The groups are shells around one centre, one inside the other: the same stretched ball of 8 dimensions in 7 sizes.
In the rows, zero is written as 128.
Some rows, each with its group after it:
[108 157 102 126 105 157 124 134 135 117 120  97 153]  z_3
[110 214  78  99 106 144 152 167 106  82 131 117 118]  z_456
[ 89 156 104 108 153 105 143 125 114 102 128 119  84]  z_456
[ 86 152 136 161 123  72  99 127 101 106 134 117 136]  z_3
[ 85 164 124 139 128 108 128 143  83 104 141 127 102]  z_198
[115 153 133 182 130  68  80 117  93  79 154 108 172]  z_567
[136 122  90 128 133 158 119 130 169 128 108  92 132]  z_456
[132  21 129 126 205 105  97  84 151 148 132  96  57]  z_456
[132 134 115 145 112 120  95 156 115 115 136 107 126]  z_198
[103 145 127 110 120 114 117 155 105 103 145 115 100]  z_198
[108 225  86 120 121 113 143 150 100  57 141 118 141]  z_567
[ 54 183 142 128 154  90 146 125  90  75 147 135 107]  z_533
[ 60 122 135 123 175 122 145  79 111 113 134 113 102]  z_533
[129 122  83 122 148 140 121  92 142 117 121  85 136]  z_428
[ 61 185 138 120 123 112 141 145  87  88 144 130 112]  z_198
[121 127 111 104 136 158 129 144 135 111 136 105 103]  z_416
[ 72 148 142 128 136 108 132 147  89 111 141 133  81]  z_428
[112 147 111 162 176  63 109  88  78  75 157 115 124]  z_3
[147  91 125 141 162 119  95 138 131 107 149 108 100]  z_456
[ 75 169 140 171 150  64 108  82  51  69 168 117 159]  z_567
[113 101  98 160 176  93 112  74  89 131 132 106  94]  z_428
[ 86 195 127 173 123  69 108 121  71  71 151 122 164]  z_416
[125 146 105 138 143 106 117 146  91 101 145 122  89]  z_416
[165  94  67 103 129 156 111 135 138 147 119  86  84]  z_567
[130 164  79 148 135 115 115 104 115  93 130  96 158]  z_198
[ 81  86 156 143 197  92 117  76  76 105 166 120  81]  z_428
[ 96 214  93 153 114  90 123 113  87  70 137 108 177]  z_456
[132  29 126 125 207 129 106  71 128 136 148  94  69]  z_428
[144 138 103 151 137 123  99 125 106  92 150 100 146]  z_3
[109 170  95 163 118 124 115 107 101 103 129 101 171]  z_3
[145 119  94 103 129 141 111 139 134 114 136  93 109]  z_198
[148 130 100 112 127 141 111 155 113 103 149 104 103]  z_533
[152  96  89  89 140 163 120 143 157 131 125  91  84]  z_533
[141  83 107 149 179 101  99  96  87 118 154 106  82]  z_567
[131 180  76 162 105  88  99 121  91 100 128  99 161]  z_533
[131 141  80 157 130 121 104  87 117 113 125  85 170]  z_456
[178  29 111 148 170  94  62 112 140 145 139  88  82]  z_567
[ 63 165 131 146 149  84 133 112  70  98 144 130 102]  z_416
[132  74 107  94 152 126 110 120 128 140 135  95  64]  z_567
[140 108 108 133 137 133 100 124 110 114 147  97 118]  z_533
[124 149  93 131  98 141 106 122 140 118 118  83 173]  z_567
[114 107  95 100 155 155 139 121 157 137 110 101  81]  z_416
[ 82  50 150 131 200 108 116  64 104 139 147 108  67]  z_428
[104 161  91 121 127 123 137 146 111 121 117 118  87]  z_198
[120  74 108 120 183 145 126  89 134 135 130  99  81]  z_416
[ 98 108 153 137 150  92 100 123  96 105 158 115 103]  z_198
[149  62  99 130 205 109 109  89 130 122 140 100  66]  z_3
[ 50 145 147 154 169  91 135  86  70 100 149 129 108]  z_3
[127 108 109 134 149  99  99 110 143 116 126  95 123]  z_456
[138 152  93 150  99  83  83 132  97 108 136  95 151]  z_428
[ 94 146 140 147 172  80 117 109  84  70 165 123 116]  z_416
[121 150  96 124 125 127 121 144 155 113 111 103 126]  z_3
[ 89 189 141 138 126  92 117 143  77  58 167 124 144]  z_456
[161 101  65 122 137 140 104 101 139 135 119  77 123]  z_428
[ 84 150 142 130 162  84 127 131  65  79 167 135  80]  z_533
[126 196  66 142  85 136 122 151 128 113 104 100 160]  z_533
[128 152 119 116  87 131 101 186 129 109 135 107 125]  z_428
[134 112 116 151 146 109  91 102 111 101 150  94 146]  z_198
[ 97 155 136 143 117  88 104 157 121 103 131 120 123]  z_567
[ 74 170 141 152 131  98 116 109  92  80 150 113 164]  z_3
[151  42  98 137 191 141 103  80 159 148 121  85  92]  z_428
[158 131  57 131 126 148 111 110 156 126 107  78 150]  z_567
[ 91 218  98 157 105  95 121 114  67  72 144 110 179]  z_456
[124 189  97 116  84 118 114 180 111  93 134 110 132]  z_533
[114  90 126 113 144 114 105 122 129 131 134 100  90]  z_416
[142  84  92 152 157 102  92  96 139 140 117  91 111]  z_416
[119 206  67 152 107 119 129 138 101  97 118 110 149]  z_533
[174  96  73 124 130 136  92 125 129 131 131  82 113]  z_3
[148 149  57 129 125 116 112 112 117 115 120  88 131]  z_567
[ 93 131 124 120 137 146 134 145 149 126 115 115 101]  z_456
[ 80 170 120 137 143  76 127 118  72  90 146 125 104]  z_416
[158  59  97 134 148 111  81 115 151 154 118  86  93]  z_198
[159 117 114 116 130 119  93 172 112  97 159 108  92]  z_428
[118 109 103 127 127 132 108 107 122 136 125  91 123]  z_416
[ 75 121 130 147 152  96 116  78 115 120 127 103 134]  z_533
[ 66 171 126 110 125 127 147 140 102 105 132 124 101]  z_198
[122  84 130 126 134 119  91 115 128 131 139  91 118]  z_3

New rows, each followed by its group:
[142 123  77 116 140 166 125 118 163 122 113  86 131]  z_428
[122  70 117 117 183 147 123  99 144 131 133 100  81]  z_416
[101 124 102 102 147 166 146 123 147 130 115 104  95]  z_198
[152 157  53 120 142 126 130 137 119 108 121 105  93]  z_567
[145  80  93 159 168 103  92  82 114 134 131  92 109]  z_198
[132 108 106 149 179 111 110  94 129 101 139 101 121]  z_533
[175  15 118 122 166 134  73 119 157 153 138  83  77]  z_567
[ 89 151 104 110 139 159 148 110 127 110 125 103 125]  z_456
[117 165 108 147 103 131 107 135 107 101 137 101 164]  z_533
[113 175 107 127  89 125 113 161  90 103 141 110 132]  z_428
[167  23 111 117 166 125  81 120 146 158 134  89  59]  z_456
[158  58 120 118 144 151  91 149 155 143 134  95  84]  z_567
[105  56 149 123 203 101 112  97 121 122 151 114  55]  z_198
[134 170  95 147 110 131 109 144 112  93 137 103 157]  z_416
[145  85  99 132 154 126 103 127 159 140 114  97  93]  z_416
[156  65 111 134 133 127  82 144 135 153 129  96  84]  z_567
[ 84 186 109 102 146 135 161 140  79  79 152 130  86]  z_567
[122 183  81 154 108 140 122 135 114 106 120 104 160]  z_456
[ 88 126 151 139 139  86 104 138 115 109 140 120 105]  z_456
[151  87 124 134 121 131  81 152 132 129 142  96 114]  z_567
[164  67  89 136 143 128  88 123 137 154 122  90  89]  z_533
[143 102  77 106 155 131 123 125 134 135 120 100  67]  z_198
[159  92  88 124 146 101  93 129 106 127 141  99  75]  z_428
[130  96 128 164 171 101  93  97  90 102 161 107 118]  z_567
[139 156 105 156 145  88 103 143  76  79 160 121 111]  z_456
[114 119 127 122 145 106 110 135  83 106 158 116  82]  z_3
[146 122  99 143 149 107  97 113 136  98 136  93 141]  z_3
[133 136  83 116 130 123 122 148 104 125 128 112  74]  z_456
[166 174  56 125  85 143 104 153 128 105 123  84 162]  z_567
[151 100 125 120 145 108  89 147 115  97 162 104  99]  z_456
[121  91 107 145 189 116 117  75 113 115 140 102 103]  z_416
[154  42 124 119 190 126  94 101 141 121 153  92  81]  z_428
[103  89 121 120 215 107 136  86 125 106 141 116  61]  z_428
[123 101 117 115 125 142 110 157 171 145 108 102  96]  z_567
[116 146 105 145 140 141 125 131 122 109 129 111 125]  z_3
[158  99  94 138 149  88  89 141 130 125 128 104  83]  z_428
[113  79 144 133 191  75 102 106  97 105 161 118  64]  z_533
[118 120 121  99 133 130 118 154 135 113 136 109  87]  z_416
[103 189  91 136 109  94 122 144 115 102 116 113 131]  z_456
[100 123 139 151 179  97 118 111  90  90 158 124  98]  z_198
[111 219  97 157 113  74 116 150  63  63 151 126 141]  z_533
[155  67  99  98 132 149  98 144 179 154 111  85  86]  z_428
[127 144 111 135 110  96  94 152 132 110 127 103 131]  z_3
[ 97 206  84 152 104 122 129 122 115  95 114 104 177]  z_533
[169  90  67  97 147 137 111 130 144 137 122  88  73]  z_567
[176 115  61 109 126 138 104 147 158 128 114  86 104]  z_456
[ 94 109 141 142 140  85  94  98 102 115 145 102 127]  z_456
[155 164  86 141 112 145 109 165 141  95 128 102 149]  z_567
[148 140  74 155 135 100 102 125 106 115 127 103 117]  z_198
[154 142  88 141 128  99  98 152  94 104 144 111 100]  z_533
[113 125  91 141 142 128 117  84 113 125 125  92 136]  z_198
[150 189  86 125  71 125  98 192 137  94 124 100 158]  z_567
[ 80  60 137 142 214 105 126  48 104 135 140 110  71]  z_428
[103 192  89 122 111 125 140 154  82  99 134 122 105]  z_456
[122 190 111 114 129 110 129 180  98  61 157 129 102]  z_456
[136  51 109 120 196 116 114 108 127 145 133 109  34]  z_456
[116 202  98 136 148  89 133 148  65  54 162 132 106]  z_428
[ 97 165 122 117 147 127 143 165 124  90 135 131  87]  z_456
[ 66 186 121 146 130 100 135 111  69  91 143 123 132]  z_416
[115  52 135 142 178 126 102  90 117 144 141 102  84]  z_567
[ 71 175 117 133 120 127 137 117 121 107 119 110 147]  z_198
